There are 3 ways to turn a row about zero (a turn may also mirror it). The second row of each pair is the first, turned, with some noise. The first 27 pairs use one turn. New pairs use 2 turns, one after the other, and a turn may come again.
Some pairs, each with its turns in order after it:
[ -2   8   5 -10  22  30   9  33]
[-12   6  -3  12 -14  41  15  15]	j997

[ 10  22 -29  37  -9  37   8  46]
[ 35  11  55 -24   1  -1 -37  -8]	j353

[  6  24  -6  45  43  16   5 -22]
[ 13   0 -46 -12 -30  -3 -17  35]	j997

[  4  14   3  46  12 -45  -1   3]
[ -1 -25  25 -35 -45  18 -11  -8]	j247

[-37  -1  28  -6 -20 -38  35 -42]
[-30 -65 -22 -18  12  -4 -35  -3]	j247

[ -6   3 -45 -16  47  41  32 -11]
[ 17  44 -41   1  17  50 -11  31]	j997

[-43   6  22 -23  25  -9  40 -39]
[-32  38 -16  42 -18 -16  45 -22]	j353

[ 35  17 -32 -32   1  38  -4  25]
[-10  29  15 -54  -1  11 -25  22]	j353

[ 21 -16  32 -39  17  32  19  29]
[-11   6  -5  26  12  33  61   7]	j997

[-33  35  17   8  18  24 -26  31]
[ -1  16   5  48 -18  30 -11 -33]	j247

[-26  20 -34 -36  16  28 -33 -12]
[ -1   0   5 -49  16  49 -21   4]	j997

[-29  34 -41  -4 -45 -43  18  22]
[-44 -14  28  24 -36  11 -55 -30]	j353

[ -1 -10 -36  -2   2 -18   6  12]
[ -9 -13   6 -15 -33 -13 -14  -9]	j353

[-15  -9 -28   2 -20 -30  12  39]
[ 26 -22 -22 -16 -11  16  36 -24]	j247

[  8 -39  39 -26  12  38 -33  -1]
[ 22  13 -28  -2  23 -13  19  61]	j353

[ 18  11 -22  -8  -3  12 -26  24]
[ 12  26  -2  20 -14  -4  27   1]	j247

[-27 -29   3  43  -2 -10  41 -38]
[ -3 -23  19  30   1 -45  42 -30]	j353

[40 32 -6 27 29 30 43  1]
[ 33  39   4 -21 -26 -21 -53   6]	j247

[ 10  -8  36  37 -14 -34  -4  12]
[-10 -25   8  28 -20 -51   7  -4]	j997

[ -2   3  24 -16 -20   1 -16 -39]
[-46  -6   3   9  13 -19  -3  12]	j247

[ 17   4 -41   3   3   6 -15 -21]
[ 17  -5 -28 -15  17  13 -23 -17]	j997

[-10  10   7  20 -23 -30 -28 -16]
[  3 -22  19 -20  -7 -32 -23 -13]	j997

[-34   1   6 -14  12 -25  12  -8]
[  8 -43  -2  10  11   8 -12  -3]	j247

[ 15  22 -24  39  30  32 -34  41]
[ 28  58  18  14 -44  34  10  -5]	j247

[ 18  17  28  32  25 -25  37 -29]
[  5   1 -11   5  31  -1  33 -59]	j353

[-18 -18 -27   4   2  31  35  -5]
[ 33  34   0  15   0  20 -13  15]	j997

[  4  12 -40  12  31  14  27 -22]
[  3  10  20 -32 -30  -7  29 -30]	j353

New pairs, each followed by its turns in order:
[-39  18  35 -11 -18  42  17 -25]
[ -7  -3   3  27 -33  55   3  39]	j247 j247

[ 24 -17 -45  42 -24 -11 -45  40]
[ 26 -65   5  -3   0  -1  45  41]	j997 j353

[ 13  13 -27  -5  17  29 -32 -28]
[ 28   4  24  12   6  13 -45 -22]	j247 j353

[-45 -22  10  36 -22  -7  43 -28]
[  8   7   4  25 -14 -73  -2  29]	j353 j997

[ 45 -22  41  17 -29 -38 -24 -10]
[-26  36  51 -12  25 -23  35  31]	j247 j997

[  8 -25  22  43  -1  -6  37 -26]
[ -3 -34  -7 -14  12   2 -43 -48]	j997 j353

[ -2 -41 -36   7 -36 -14  18   8]
[  4 -36 -38 -21 -20 -35   2   9]	j997 j997

[ 42 -15  39 -34 -24   1  27  -7]
[  0  63 -34   3  -8 -32   0  14]	j997 j997

[  0 -11  43  18 -32  10  -8  40]
[ 54  -9 -36 -18   0   9   0 -13]	j353 j353

[-7 30 -3  9 -8 23  7 17]
[-12   1  26   5  14  13  -3  19]	j997 j353

[-26   9   3 -44 -24  -1  -3 -29]
[ -3  14  43   5 -38  18 -22  20]	j353 j997

[35 36 -1  0 -2 46 32 11]
[ -9  55 -34   6   9  34  19   0]	j353 j353

[ 29  -1 -25  17  11   3 -19 -46]
[ 21  -2  -9  14  -8   5  25 -56]	j247 j247

[-15 -12   1  40  26  20  35 -42]
[  4  46 -19  17  -5 -48  23   2]	j353 j997

[-47 -32  25 -31  24  -6 -29  46]
[ -4 -17  34  36 -21  13  29  68]	j997 j997

[-15 -14  30  38  45 -34 -38 -34]
[ 24  32 -24 -66   6  -8   0  42]	j353 j247

[ -4  -9 -37  -1   2 -33  21 -44]
[-42 -15  16  37  -5 -30  18   7]	j353 j353

[ -9 -29  41  33 -26 -21 -21  46]
[-33  37  12  14   9  -9  62  12]	j247 j353

[-16  43  27  43  33 -31  42 -40]
[-28 -17  -3  14 -30  25 -80 -24]	j997 j353

[  4  34  42 -22 -28  11  29  47]
[-36  22  43  50  29  -7  14 -20]	j997 j353

[  6 -41 -37  42 -33  26  -4  24]
[-37  58  31 -28 -14   6  -8  -7]	j247 j353

[-11  -7   9  36 -47  33  -6 -24]
[-25  15  22 -31   6 -52  18  -9]	j997 j247

[-24  20 -16 -17  40 -21  13 -18]
[ 28 -40  -7 -18  15 -14 -18  23]	j247 j353

[-33  -4  21  25 -26  16  12  12]
[ -7  11  18  -9 -27  14  38  17]	j247 j353

[ 24  42 -39  34  24 -46   7  13]
[  7 -16  30 -36  12   2 -65 -12]	j997 j997

[-15  37  42 -47   6 -35  22 -11]
[ 16  22  -4 -38 -31  14 -60  27]	j353 j997

[ 35  -8 -18  26 -26  -9 -13 -26]
[-30  24   2  23 -11  -8 -36   3]	j247 j353

[ -6 -13  16  43 -23 -43  -5  44]
[-21  -3 -34   4  56 -30 -23  22]	j247 j247

[ 46 -12   6 -18  12  16  26   4]
[ -2   5  35 -20 -18 -10  16 -38]	j997 j353

[-26   6  19  -4 -12  44 -12  -7]
[ -2  10 -13  16 -32  33 -23  12]	j247 j247

[ -7 -20 -31  22 -36 -19 -23  44]
[-35   6  38   0  16  19  51   0]	j353 j247

[-42  41  40  27   0 -27  28  41]
[ 33 -40  19  -4  13  53  50 -25]	j353 j353

[20 39 28 38  3 20 -8 30]
[ 15   3  11 -61 -23 -25  11 -18]	j247 j997

[  0  43 -15 -29  24 -30 -28  41]
[ 37  -2  -7  28 -18 -56  14 -23]	j247 j997

